There are 4 ways to turn a row about zero (a turn may also mirror it). The second row of each pair is the first, turned, with some noise. The first 36 pairs use one turn. New pairs use 3 turns, one after the other, and a turn may come again.
In the rows, zero is written as 128.
Known pairs, each followed by its turns in order:
[113  84 123 103  97 103  76 134]
[ 88  79 101 138 140 138 110  85]
lovu

[115 107 135 136 145 117  93 209]
[172 173 123 153 133 127 191 114]
vizo

[178 133 146 149 124 130 147  94]
[144  75 140 154 147 126 115 106]
vila

[113 134 159 124 126  73 127 153]
[116 100 108 140  90 166 115 125]
gosal

[129  86 114  65 151 165 163 156]
[144 178  94  59 154 114 116 113]
vizo

[ 96 112 155  91  84 101  55 106]
[ 81 104 115 114 173 149  95  55]
lovu

[184 119 131 104 158  99  91 154]
[ 95 111 122 144 130  60 103 157]
vila

[140 154 138 125 105  84 150 177]
[139  81 164  85 129 130 117 158]
lovu

[169 165 133 114  90 117 160 199]
[ 96 106 123 187 111 159 128 193]
vila

[136 142 164 120  95 136 121 191]
[105 126  95 139 113 162 189 133]
gosal

[155 139 153 107  90 105 150 148]
[ 94 125  98 112 100 155 155 120]
vizo

[140 201 160 125 163 201 104 134]
[132 125 221  97 136 157 130  73]
vizo

[137 145 194 149 132  80 145 118]
[151  62 113 117  82 147 126 144]
gosal

[ 68 116 134 142 141  79 145 110]
[162 104 135 160 191 143 131 126]
lovu

[120  95 153 137 146 151  95 192]
[105 140 135 132  73  86 172 138]
vila

[144  64 133 106 112 114 145 147]
[120  85 134 169  95 135  95 122]
lovu

[136 125 139 116 104 135 173 113]
[159 135 122 144 123 125 136 166]
gosal

[156 104 149 156  97 153 130 128]
[160 100 121 107 103 158 134 144]
vizo

[140 165 133 190 165  85 108  97]
[160  73 123  91 117 117  98  73]
gosal

[132 138 110 121 119 168 173 108]
[119 131 137  85 103 121  85 130]
vizo

[175  96 122 141 159 146 143 111]
[156 134 165  84 152 136 125 147]
gosal

[113 178 184 142 131 180 168  84]
[137 222 178 129 151 131 115 146]
lovu

[158 151 134 165 184 125  85 158]
[156 152 166 178 148 174 138 106]
vizo

[178 165 161 104 168 144 104 185]
[ 41 107 134 165  97  97 118 135]
vila

[104 132  83 148 127 134 119  85]
[142 134 142 146 151  87  94  97]
gosal

[127 188 114 157 138  96 137 119]
[167 132 143  86 157 107 161 138]
lovu

[105 149 121 162 122  93 135 132]
[125 131 116 121 167 145 163 139]
vila

[ 94 114 160 112 167 143 119  61]
[135 158 172  94 144 113 109  60]
vila

[129  85 139 135  91 154  96 167]
[147 116 138 110  69 109 156 161]
vila

[114 104 120 114 168 119 150 116]
[139 167 123 143 140 108 118 104]
vila

[163 145 196 138  87 129  84 110]
[ 75 144 188  94 128 131 130  77]
lovu

[134 126  91 117 116 132 147 108]
[121 125 108 122 115 112  86 121]
vizo

[131 162 160 120 122 109 186 106]
[174 119  96 128  86 115 123 164]
gosal

[135 131 121  71 144 127 110 115]
[108 123 112 113 171 118 120  90]
vizo

[ 51  96 158  72 104 113 147  94]
[ 91 120 141 200  89 103  90 189]
gosal

[154 120  37  92 137 100 139  78]
[189 112  66 130 107  68 115  95]
lovu

New pairs, each followed by its turns in order:
[151 112  83  96 153 154  80 110]
[129  94  84  84 105 174 119 125]
vila vila lovu

[105 162 107 109 145 149 166 162]
[106 105 179 121 137 130 116  82]
vila vizo lovu

[178 156 160 141 172 186 169 138]
[158 162 136 166 109 168  64  86]
vizo vizo lovu

[166 175 116 139  58 149 115 163]
[169 100  99  87 144 195 134  97]
vizo vila vizo

[143  92  99 119  89 121 110 160]
[142 108 107 145 145 175  87 126]
vizo lovu gosal

[125  93 126 121 148 123 159 137]
[103  94 155 134 127 124 111 138]
vizo vizo vizo

[150 144 178 152 133 120 134 140]
[154  95 151 124 113 167 136 118]
vizo vila vila

[143 109 118  65 138 133 164 124]
[145 105 156 133 164 175 116 103]
gosal vizo vila

[118 156 134 118 117 158 153 161]
[ 94 124 150  95 131 102 110 125]
vizo lovu vila

[132 138 122  99 125 200 121  75]
[ 76 162 109 124 177 129 100  93]
lovu lovu vizo

[115 108 137 177 175 152  99 102]
[111 168 135 142 118 124 138 197]
vizo gosal gosal

[106 135 175 118 113 198 141 150]
[106 145  85 144  87 148 154 183]
vizo gosal vila

[112  64 108 158 137 154 174 134]
[143 142 162 145  64 177 134 146]
lovu lovu gosal

[144 145 139 135  72 128 134 126]
[156 106  79 135 147 121 129 124]
gosal vila vila

[ 95 137 158 150 103 105 149  98]
[144  96 162 165 105 149 114 137]
gosal lovu gosal

[128 113 118  80 118 159 128  84]
[142 125 185 122 148 119 105 160]
vila vizo gosal

[161  71 128 163  60 148 119 155]
[155  75  87 117  86  95 147 181]
vizo vila vila

[ 85 131 178 100 123 157 153 154]
[ 83 149 144 119 135  62 131 121]
vizo vizo vizo

[128 136  51 158 147 108 123 145]
[104 112  65  87 135 161 122 149]
lovu vizo vila

[168  82 161 129 150 151  99 117]
[117 113 131  75  98 179 134 146]
vila vila gosal

[152 117  99  53  84 143 160 116]
[120 123 123 146 154 125 137  31]
vizo vila vizo

[144 170 101  98 129 124 136  88]
[144  92  74 112 140 144 138 137]
gosal vila lovu

[158 104 199 123 115  92 170 107]
[105 147 131  78 153  60 107 159]
vizo vila lovu

[113  99  85 139 169  76 112 141]
[ 97 119  84  74  94 111 149 119]
lovu vizo lovu

[102  84 102 135  98 139 122 140]
[118 106  86 130 133 117 167 106]
vila lovu vizo

[ 97 129  89 115 161 127 103 102]
[135 145 125 129 136 121  90  73]
gosal lovu vila

[105 133  57  86 127  76  87 125]
[119  96 102 107 137  93 220 139]
vizo vizo vila

[145 150  97 156  91 125 105  99]
[132 136 130 143  72 123 149  91]
lovu lovu lovu

[128 140 127  95 156 116 124 166]
[ 93 151  98 105 132 113 115 136]
gosal lovu vila

[ 90  94 164 187 106 118 193  93]
[152 173 192  90 130 151 168 188]
gosal gosal gosal

[121  91 145 139 138 144 145 147]
[156 148 128 147 121 155 147 139]
gosal gosal gosal

[123 111 145 115 150 111  90 121]
[123 142 162 124 131  99 130 100]
gosal lovu gosal

[139  81  87  99 104 196 136 154]
[126 105 135 103 131  68  56 106]
gosal gosal lovu

[135 135  96  98 111 111  91 111]
[140 121 100  91 108 139 143  96]
lovu vila lovu

[210  96 154 142 201 116 176  87]
[106 174  72 117  90 231 116 138]
vizo lovu vila

[138 152 135 207 138 110  54 178]
[115 113 180  88 187 187 162  79]
vila lovu gosal

[100 188 123 180 120 107 103 161]
[ 90 109 106  92  99 119 186 166]
vila lovu lovu

[ 95 157  93 115 174 104 133 121]
[105 156  83  80 122 108 122 143]
lovu gosal gosal

[166 146 131 131  97 107 200 176]
[108 138 140 124 147 154 130 223]
gosal lovu vila

[131 194 110  66 115 118 117 125]
[140  93 118  84 197 124 153 139]
gosal vizo vila

[135 148 157 178 114  78 129 126]
[166 104 126 175 109 173 125 122]
vizo vila vila

[ 67 155 146  96 117 178  71 152]
[160  45 135  82 144 126 166 147]
gosal gosal vila

